There are 3 ways to turn a row about zero (a turn may also mirror it). The second row of each pair is the first, turned, with some noise. The first 27 pairs use one turn. New pairs use 2 turns, one after the other, and a turn may come again.
Some pairs, each with its turns in order after it:
[ 4  0  8 -1 -2  6 13  8]
[ -1   5   1  12 -11   3  -5   7] => (2)

[ 12  -3 -10   4  -2 -22   0   8]
[ -3 -15  -4  -3  11 -13 -15   1] => (0)

[ -1 -19   3 -22  11   6  14   4]
[-10   1   4   9   8   8   7 -28] => (0)

[ -6  10   8   9 -15   0  -3  -8]
[  5  -1   9  -2 -13   2  -5  17] => (0)

[ 3 19 16  1 13 10 13  0]
[  9  12  14 -11  10   1  20   3] => (0)

[ -7  -2   1  13   0 -13  -2  -1]
[  2 -12  -1  -9  -5  -3  13   5] => (2)

[ 10 -23  -8  -8 -24   4  18  10]
[ 15  -3   4  16 -23  17  22   4] => (1)

[ -6 -18  -4  -5   7  -4  -2 -16]
[  4  -5  -3  19  -8  -7   0 -15] => (0)

[  1   5  -6 -10  -3  -1 -23  -1]
[ -5   6 -12 -14  17   0  -3  -8] => (2)

[-22  16  -6   5 -17  -4 -20 -14]
[ 22  -8 -10   1 -22  12  -7  21] => (0)

[ -1  17 -13   2  -7 -31   0   3]
[  2 -18 -20  -5   0  15  22 -10] => (2)

[ 31  -4   7   1  18 -11  -1 -12]
[  7   8  11  11  21 -27  -3  -4] => (0)

[ -1   2  14  -5  10   9 -26  -1]
[-16 -13  -6  -6  21  -2   0   9] => (1)

[31 -8 -8 -3  9 -1 -9 -5]
[  8 -21   2  21   3 -20   4  -3] => (1)

[-16  31  -7  13  12   4  24   1]
[ -3  19   9 -24  -6  -1 -17 -29] => (1)

[ 13  10  -1   6  11   9 -28  -2]
[-19 -14  -5   0  15 -24   3  -2] => (1)

[ 10  -8   5 -30   3   1  -9  -1]
[ 13 -17  11   3  18   2  10  12] => (1)

[  9  13  13  -6  -7  13  21 -19]
[ -7   5   8  14 -23  -4 -14 -18] => (2)

[  4 -11   7   1 -12 -18  -7 -22]
[  8 -11  13  22 -10 -10 -16   4] => (0)

[  5   1  -5  -6  20 -26  11   2]
[-11 -15  -4  19   8   0  23   1] => (2)

[ 10   5 -18   6  16 -13 -31   0]
[ 13   0 -29  10  14 -17  -7  13] => (0)

[  2 -14   2   1  -4 -10  31   4]
[ 15  -1   3  24 -17  -3  13   5] => (2)

[ 4 10 13 28  6  6 -1 21]
[ -8 -15  -3  -6 -12   9 -15  29] => (2)

[ 18   5  10   5   4 -22   3   2]
[ -2   1  16  16  -3 -11 -17   8] => (1)

[ -1 -14 -10  -3  -6  17  17  -2]
[ 13  -4  -6   3  -8  16  12 -15] => (1)

[ -4  14   6   1   2  16   5 -17]
[ -7   8   0  -1  17   6   1 -19] => (1)

[ -7 -17   8   0   0   9  13   1]
[ 9 11 13  8 -7 -7  2 10] => (2)

New pairs. What belongs after each?
[ 31  -3 -16  -4 -13   1  15  12]
[ 12  -8  -7   3 -33 -19   0   2] => (1) (2)

[ -4 -11 -16 -13  -5   4   0  -1]
[ 8 -2 -3 23 -1 -2 -5 -4] => (1) (2)

[ 1 -2 18 -6  0 -4  1  4]
[-5  6  5 -6 -1 -1 -9 14] => (1) (2)

[ 15 -14   3   7   8   9  14  13]
[ 19   6   3 -12  -4 -18  -8   1] => (1) (2)

[ -5  -5  -1 -12   9   0  -9 -13]
[  1   8   1  -6  -5 -18  -2   4] => (0) (0)

[-8 20 29  4  0 14  3  6]
[-11  14   3  19 -20  14 -10  11] => (0) (2)

[ -2   8  17 -31   4   1   2   2]
[-13 -17  -4   5   9  11 -11 -24] => (0) (1)

[ -4  -8  12 -15   2  -9   0  11]
[ 1 -8  2  1 -7 21  4  2] => (2) (2)

[  1  -8  -1 -15   2   2   4   7]
[  7   8  -4   5 -10  -3   9  -5] => (0) (0)

[ 5 -4  0 -7 -6  8  5  2]
[ -8   4   0   3   1 -12  -1  -3] => (2) (1)

[ 14   1   3  -9  15   6 -11   1]
[ 11   2  -5 -13   7 -14  13   2] => (0) (0)

[  9 -30   4 -10   5   6   0   4]
[ -5  20 -22  -5   6  -2 -14  -5] => (0) (1)

[-21   5   1   4   0 -10  -3   0]
[ 9  0 10 -3  1 19  6 -5] => (2) (1)

[-11  -4 -21   2   2   3  -8   0]
[-14   3   7  17   7  -7  -8   1] => (2) (2)

[ -5  29   0  12   0  13   6 -19]
[ 0 -2 36 11 -1 -1 12  0] => (0) (1)

[ 5  2  6 13 11  0 -2 -5]
[  1  -6   2 -14   8  -4   6  -1] => (1) (2)

[ 13   0 -23  10  -9 -23   7 -10]
[ -8   6   5   7  -5 -26 -15 -22] => (2) (0)

[-11  -9  -5  10  30 -12   6   3]
[ 30   8  -4  13 -11   2 -12  -3] => (0) (1)

[ -7   5  -4  -3 -10   0  15  -4]
[ 1 -2  3  8 12  9 12  5] => (0) (1)

[-24   9  -4 -14  28  -2  -7  -4]
[  9   7 -15  19  27   7  -4 -14] => (1) (0)

[  3  19   7 -10  -8 -15   5 -28]
[ 19  -7  11   8 -28  -2 -10 -10] => (2) (0)

[ 14  -4  -1  -3   1 -31 -13  -6]
[ -4 -17 -16   9  -8 -15 -14  15] => (0) (1)

[  5   4   3 -13  18   8  10  28]
[ 14   4  -1  -1   1   3  24 -24] => (0) (0)

[-5 13  3 -5 -2 15  7  7]
[ 4  1  1 -3 15 18  0 -4] => (1) (1)

[ -1   1 -10  19 -14   6   8  -9]
[  8 -12   3  -6 -12  10  -1 -20] => (1) (2)

[-10 -12 -31  10 -18  17  31  -5]
[ 23  -1   8  17 -22  26 -29  -4] => (0) (0)

[  4   0  -5  -3  13 -14 -10   3]
[  9  -9  -7   1  -8 -10 -10  -4] => (0) (1)

[  8 -15  -1   7 -11   2  -6  -3]
[  3  -3  -6 -19  -2   3   5   2] => (0) (2)

[  1  -7   3  -4  -2 -19  10   1]
[-9  8  3 -4  8 -2 -6 17] => (1) (0)

[  3 -11  27 -29   1  -9  21  -5]
[  9 -25  -2 -15 -31  18  12  -7] => (2) (2)

[-14   2   1 -23  21  -2 -30  -6]
[-28   3  25   3   1  14  23  -4] => (2) (2)

[ -2  14  11   4  -1 -14  19  -2]
[-11  -3   8  -7 -25   3  -8  -3] => (2) (0)

[ 15  -6   2 -10 -27   2   1   9]
[  1   8 -13  15  -4  16  14  19] => (0) (0)

[  0  -2   3   3   7 -16  -1   0]
[  7  -6  -5   7  -8   0 -10   5] => (0) (1)

